The same things were measured in two ways. Each way mixes the same 10 hidden numbers, adds some noise and spreads widely along 5 directions of its own, which tell nothing about the thing.
(in the rows, 128 means zero)
Some things both ways: the first way, then the second way.
[106,148,155,76,142,110,134,170,87,100,164,178,101,126,69,77,142,100,86,96,141]
[135,114,126,124,136,153,96,121,123,108,130,146,133,124,136,124,120,139,139,106,140,92,131,104,106,92,96]

[96,99,120,133,136,160,128,116,162,107,126,159,135,143,110,130,208,131,166,138,100]
[124,103,117,109,148,122,139,124,133,136,159,114,116,159,117,176,75,129,120,130,125,107,104,134,121,97,113]

[130,121,136,82,101,114,117,127,131,106,168,170,72,132,123,120,120,104,48,94,149]
[128,114,123,157,138,117,117,126,128,139,101,134,88,119,139,136,131,138,125,109,129,89,113,110,132,124,145]

[130,145,142,126,134,151,166,130,130,91,81,97,155,153,118,111,161,139,203,89,135]
[142,148,175,142,107,110,129,98,145,116,140,132,165,96,152,95,128,117,135,159,112,159,112,117,200,134,129]

[124,140,194,118,126,96,120,145,130,134,129,159,120,141,132,104,108,98,92,144,135]
[110,132,125,104,127,158,154,115,140,139,115,129,122,143,121,122,125,109,119,147,121,170,112,137,130,141,149]

[92,135,142,95,177,81,169,167,79,116,165,161,97,142,100,111,115,148,50,80,178]
[121,115,95,131,134,128,139,133,115,109,78,144,75,146,158,136,111,138,89,115,139,106,140,143,91,120,159]

[92,100,141,109,135,132,117,135,110,107,179,159,70,120,141,167,149,173,69,119,150]
[99,114,98,131,126,126,136,139,143,147,130,113,125,129,123,137,135,143,143,106,154,120,140,144,121,100,150]

[130,140,130,105,79,153,131,138,151,103,117,142,141,148,134,119,106,138,128,93,155]
[122,121,136,120,117,100,131,108,139,145,121,127,121,112,116,135,124,110,137,152,106,133,100,106,166,142,148]

[123,114,115,141,133,138,123,104,150,139,152,122,102,141,165,171,145,180,120,85,146]
[129,105,119,143,160,106,128,128,111,152,122,124,94,136,137,142,122,144,119,124,116,102,113,125,123,116,128]

[90,156,149,100,162,107,149,124,137,112,126,131,154,152,123,65,170,97,173,123,148]
[159,114,101,90,118,136,140,139,98,115,122,108,173,186,92,119,89,136,118,147,143,152,136,147,100,113,119]

[94,165,150,90,121,120,139,146,103,57,157,157,120,129,81,109,189,107,161,80,196]
[137,123,128,157,125,103,101,133,130,149,141,117,175,99,172,87,162,171,156,128,141,138,129,119,164,103,126]

[144,132,145,112,80,141,94,128,183,156,173,144,87,152,203,150,121,126,110,104,131]
[131,140,161,151,140,132,143,121,124,165,129,94,135,118,143,92,169,142,139,136,126,149,101,140,172,136,134]

[158,86,157,105,127,114,125,134,145,155,144,141,67,139,143,110,113,111,27,125,87]
[124,141,147,153,135,134,109,147,116,107,153,122,118,99,166,131,157,119,125,109,141,77,139,139,115,127,80]

[91,147,157,107,152,87,145,157,96,102,128,131,133,121,101,94,122,149,121,114,179]
[134,110,91,112,126,141,114,147,117,133,131,126,130,160,117,157,100,124,132,138,132,112,113,112,105,113,120]

[96,116,175,130,196,128,150,149,91,148,147,69,110,124,143,99,182,192,133,141,138]
[130,156,138,174,173,145,120,159,100,136,195,128,145,149,187,132,120,129,114,146,130,140,130,154,140,108,74]

[115,98,120,132,141,146,128,123,94,113,118,129,162,86,116,151,157,173,152,105,165]
[123,113,100,111,137,92,121,138,149,134,136,168,105,125,133,172,77,131,108,110,116,120,143,132,66,117,134]

[118,155,155,76,144,145,163,167,92,136,166,181,96,185,140,92,87,103,50,82,125]
[119,108,112,111,143,157,116,105,92,107,86,165,78,154,143,124,102,128,109,135,127,112,131,93,114,90,132]

[147,126,165,110,106,98,127,151,141,116,142,136,131,133,101,130,138,135,91,65,185]
[146,124,132,151,140,83,119,124,140,125,132,130,130,101,185,134,132,135,103,147,95,117,98,132,142,160,120]

[97,127,119,104,127,180,145,155,98,102,168,172,131,133,129,150,185,145,143,86,166]
[128,119,130,121,137,136,124,121,124,152,124,135,127,141,163,117,113,148,113,132,136,143,106,122,141,111,133]

[139,112,144,133,130,130,134,121,119,120,127,123,113,107,130,128,173,117,139,113,145]
[118,110,119,100,131,158,143,132,123,152,99,109,161,140,124,83,160,137,90,115,163,163,133,173,111,165,124]

[120,99,157,124,121,146,144,105,167,81,98,127,135,155,105,119,199,113,152,131,120]
[124,107,105,134,141,76,131,127,145,131,166,130,123,141,143,184,67,127,115,149,104,114,107,130,145,108,131]

[119,120,99,132,136,147,147,107,128,132,126,122,121,136,160,141,125,167,126,94,153]
[126,113,122,133,147,101,118,128,100,149,116,150,75,132,127,150,108,127,122,124,114,99,127,105,113,110,134]

[135,105,122,139,134,106,92,64,144,143,154,127,100,105,172,175,135,149,109,101,157]
[150,144,160,142,118,128,157,117,133,145,74,115,136,115,98,77,164,128,122,118,129,161,126,150,138,176,163]

[150,69,156,119,123,129,94,73,129,125,126,141,93,101,141,148,125,116,59,142,108]
[111,108,86,113,128,121,125,142,140,129,113,146,117,129,98,154,113,116,113,105,135,114,153,142,71,137,134]

Other things, the second way, with their names:
Q661: [162,180,181,175,139,141,116,128,83,86,173,112,137,117,160,102,156,115,178,165,102,112,130,107,168,90,72]
Q129: [120,128,132,97,108,141,116,125,108,145,118,133,154,124,147,93,146,113,117,162,136,165,120,117,154,150,124]
Q575: [113,130,113,147,131,125,123,144,105,148,130,122,93,137,162,146,134,109,130,162,117,115,100,108,161,125,137]
Q398: [117,122,107,132,103,101,133,128,169,84,132,117,171,86,143,109,151,149,140,96,153,118,178,173,109,108,130]
Q613: [128,144,173,104,103,111,109,112,125,123,178,106,149,77,152,120,164,105,173,167,103,121,102,99,171,127,87]
Q234: [128,160,191,171,149,129,139,112,113,142,159,105,132,102,151,96,170,117,144,149,110,138,110,130,197,133,103]
Q894: [115,103,99,94,119,114,141,132,162,128,119,115,150,112,103,131,139,133,118,103,138,130,142,168,80,149,134]
Q597: [140,116,133,89,105,137,133,113,143,122,111,149,134,151,87,137,66,124,119,113,143,134,129,117,107,106,145]
Q512: [124,134,170,111,112,189,121,117,139,137,161,102,170,132,108,119,128,107,151,130,155,127,91,113,170,119,93]
Q632: [126,115,117,153,159,108,151,107,144,136,120,138,101,147,128,163,84,116,97,151,88,134,93,130,154,142,151]
Q333: [134,159,175,128,101,166,147,124,135,128,109,97,129,112,143,83,175,125,138,118,153,138,114,143,143,143,137]
Q172: [124,131,140,143,147,150,139,103,125,140,99,139,78,142,139,127,117,122,128,145,103,132,89,100,155,121,156]
Q585: [129,106,116,81,132,104,122,114,132,101,167,149,122,139,109,177,57,125,133,126,116,105,142,119,87,72,99]
Q734: [119,129,138,133,143,117,101,122,134,135,165,153,133,99,179,127,126,142,138,128,120,130,132,113,130,95,101]
Q238: [119,156,158,126,104,125,150,115,144,129,128,108,152,90,133,87,179,114,152,142,125,166,133,146,162,146,140]
Q171: [93,80,82,112,165,97,128,123,112,159,120,136,103,133,140,141,125,147,96,127,125,121,133,139,112,119,131]
Q886: [130,94,94,86,114,106,125,131,129,111,143,121,172,145,100,135,88,146,123,113,160,119,161,150,97,89,114]
Q815: [137,125,134,127,131,107,105,126,126,145,161,140,152,122,134,130,108,140,153,135,120,135,124,104,144,95,113]
Q688: [149,148,161,126,104,137,127,103,133,93,141,117,173,111,137,96,136,116,156,161,115,147,117,114,176,117,112]
Q682: [138,120,126,142,156,128,141,125,123,127,133,124,99,160,140,157,88,133,109,132,116,109,102,135,126,109,127]
Q754: [132,118,98,119,96,115,100,148,117,99,114,122,166,101,145,99,166,135,137,124,156,109,159,130,110,130,110]
Q633: [103,135,138,134,143,132,138,117,117,146,126,114,138,96,139,76,197,136,145,131,124,159,150,148,142,132,123]
Q753: [78,116,106,91,101,136,94,135,122,125,148,133,133,82,105,128,174,101,175,115,151,99,169,105,109,103,98]
Q447: [128,104,98,93,100,101,103,134,116,73,144,123,148,111,82,147,121,119,164,112,143,68,177,118,84,83,90]
Q769: [121,104,82,101,139,125,129,142,104,120,113,135,117,154,104,147,112,118,109,128,131,116,151,143,72,126,118]
Q768: [104,153,129,140,123,151,120,147,115,140,124,132,126,104,179,97,185,115,125,141,141,148,140,139,136,150,118]
Q101: [121,155,159,162,148,135,130,111,145,117,146,168,119,115,163,118,105,131,125,118,120,149,146,128,141,94,127]
Q270: [104,109,118,115,138,153,116,128,106,156,137,121,123,147,124,136,124,114,130,146,137,123,102,106,154,114,115]
Q564: [108,119,122,123,137,137,132,129,132,152,124,121,119,119,123,115,152,156,151,92,150,125,147,138,102,92,137]
Q19: [137,105,94,141,170,175,126,155,117,152,152,118,123,209,107,174,62,150,128,110,151,108,104,128,102,70,114]
Q274: [113,156,151,150,128,97,159,114,163,128,151,119,134,96,156,126,139,115,126,152,101,161,123,159,169,147,142]
Q461: [135,139,119,146,132,89,120,145,144,127,150,140,137,99,147,140,131,127,134,128,105,127,145,140,105,138,117]
Q24: [141,163,148,158,119,101,123,151,148,138,168,133,142,106,166,149,121,100,122,154,106,141,110,135,151,167,116]
Q889: [127,117,109,160,157,155,153,128,151,130,101,113,83,165,149,158,104,146,104,108,132,101,86,146,120,119,159]
Q508: [118,150,134,163,126,122,149,127,145,114,104,114,140,90,175,83,191,130,111,130,126,149,140,172,144,170,140]
Q752: [124,121,118,136,146,100,127,114,171,87,145,158,101,100,150,168,91,144,129,92,107,89,148,139,73,90,122]
Q710: [108,70,83,103,142,97,119,116,125,151,127,112,124,132,111,153,120,140,128,135,121,100,107,116,136,110,132]
Q63: [129,133,109,146,105,64,110,149,143,125,144,141,121,98,169,153,118,130,143,136,116,108,138,119,132,114,143]
Q914: [139,122,122,135,154,138,102,149,121,138,156,144,113,144,169,159,95,138,113,120,128,101,107,120,96,110,94]
Q811: [137,135,131,122,104,147,124,119,153,106,124,139,142,130,118,131,98,127,151,121,137,130,126,111,126,94,140]
Q132: [142,138,160,112,151,148,118,123,82,146,163,139,105,160,119,147,93,106,137,159,106,127,104,93,133,101,89]
Q625: [111,134,128,147,158,110,124,152,98,157,166,114,132,112,165,118,172,131,125,138,125,131,140,154,127,134,93]
Q465: [139,151,131,123,117,159,131,155,123,147,135,117,173,137,120,98,151,120,133,133,144,171,136,150,113,150,115]
Q994: [115,138,135,157,157,99,137,112,129,125,132,160,32,121,106,183,94,111,160,116,82,83,133,94,110,80,152]
Q366: [127,103,127,92,139,167,111,103,102,134,111,147,115,160,135,130,92,111,101,162,119,132,82,87,143,127,111]
Q456: [143,161,192,179,142,130,135,116,135,139,128,113,127,89,163,93,179,116,125,137,107,133,96,134,178,175,114]
Q435: [124,102,91,122,147,120,118,141,122,156,121,132,93,146,133,164,112,134,127,131,114,105,99,111,100,121,136]
Q412: [131,119,129,109,120,152,142,96,133,107,99,153,110,163,103,136,63,115,116,138,128,138,116,106,140,98,156]
Q538: [91,112,88,112,154,111,132,137,135,126,135,172,91,131,140,167,93,122,90,107,127,123,168,155,59,116,125]
Q882: [121,105,100,144,149,78,125,128,139,129,148,123,143,109,121,137,128,156,147,109,123,109,154,143,119,93,126]
Q533: [117,117,133,117,126,159,150,113,153,177,71,124,85,144,99,137,123,113,115,122,124,141,69,113,137,166,185]
Q78: [132,106,125,78,78,83,143,110,158,108,108,105,162,99,120,108,132,143,131,119,145,130,139,148,126,128,154]
Q164: [149,113,115,130,115,132,110,131,147,118,116,119,146,124,144,125,124,155,140,110,140,102,110,120,114,112,129]

Some of these things the first way, each followed by its name:
[100,138,114,88,131,150,126,119,124,111,127,168,154,136,98,70,134,106,129,115,121] | Q769
[94,134,163,122,167,102,168,186,106,125,126,133,142,142,84,85,157,149,120,117,156] | Q585
[114,130,121,83,130,155,122,146,117,83,136,154,128,130,92,125,155,146,158,80,106] | Q398
[100,150,148,126,168,132,143,133,124,117,119,134,154,161,115,131,143,160,177,87,123] | Q688
[87,127,131,115,152,84,126,158,116,129,175,197,100,123,111,132,139,124,80,113,156] | Q333
[118,123,173,83,106,132,131,201,115,119,167,152,77,129,120,83,139,123,69,140,128] | Q512
[95,141,98,85,141,137,146,139,130,96,114,164,146,153,72,65,122,127,132,98,102] | Q447
[122,104,144,135,141,103,104,117,128,144,172,139,96,114,118,155,151,169,74,92,159] | Q456
[124,165,145,118,111,143,109,148,133,151,160,140,113,148,153,119,98,153,122,92,139] | Q633
[130,113,172,104,142,92,102,158,121,135,164,162,103,118,101,135,127,139,71,99,121] | Q752
[118,135,134,82,84,123,100,161,136,92,143,184,145,102,70,91,143,99,126,104,150] | Q894
[128,113,164,108,147,118,168,169,111,121,143,84,93,138,150,121,153,170,103,100,164] | Q886
[117,120,174,102,141,87,136,165,100,117,152,148,110,106,96,91,162,104,86,128,168] | Q914
[127,139,167,109,118,120,127,113,153,95,106,114,132,147,100,81,151,111,142,117,131] | Q632
[136,107,112,105,62,210,105,138,165,123,177,165,104,163,174,191,128,182,91,60,137] | Q710
[99,158,140,91,159,143,175,189,78,120,141,110,123,155,146,101,104,188,129,81,155] | Q412
[126,110,161,124,129,121,140,151,91,125,125,146,82,127,118,128,71,164,31,128,129] | Q753
[122,123,186,107,122,116,129,137,120,115,157,133,96,132,138,119,156,116,87,121,172] | Q815
[94,144,136,137,157,133,154,134,134,151,116,134,154,153,137,73,143,122,153,143,131] | Q132
[106,121,113,84,125,168,146,168,90,109,152,141,132,116,144,116,143,155,129,98,157] | Q597
[128,142,178,118,132,62,119,111,135,94,86,123,153,105,68,63,142,81,147,137,158] | Q461
[93,116,129,81,109,142,137,123,123,58,128,197,149,134,76,109,162,93,111,107,161] | Q63
[116,139,152,116,99,72,113,149,115,103,144,162,102,96,114,124,104,120,86,119,200] | Q533
[96,134,144,100,167,166,140,138,78,107,141,133,127,122,105,96,176,141,157,119,116] | Q101
[138,85,158,151,132,90,145,115,158,106,129,164,102,147,129,202,168,123,87,90,158] | Q78
[121,131,141,137,167,120,132,119,110,121,98,102,136,121,165,161,115,179,190,109,116] | Q811
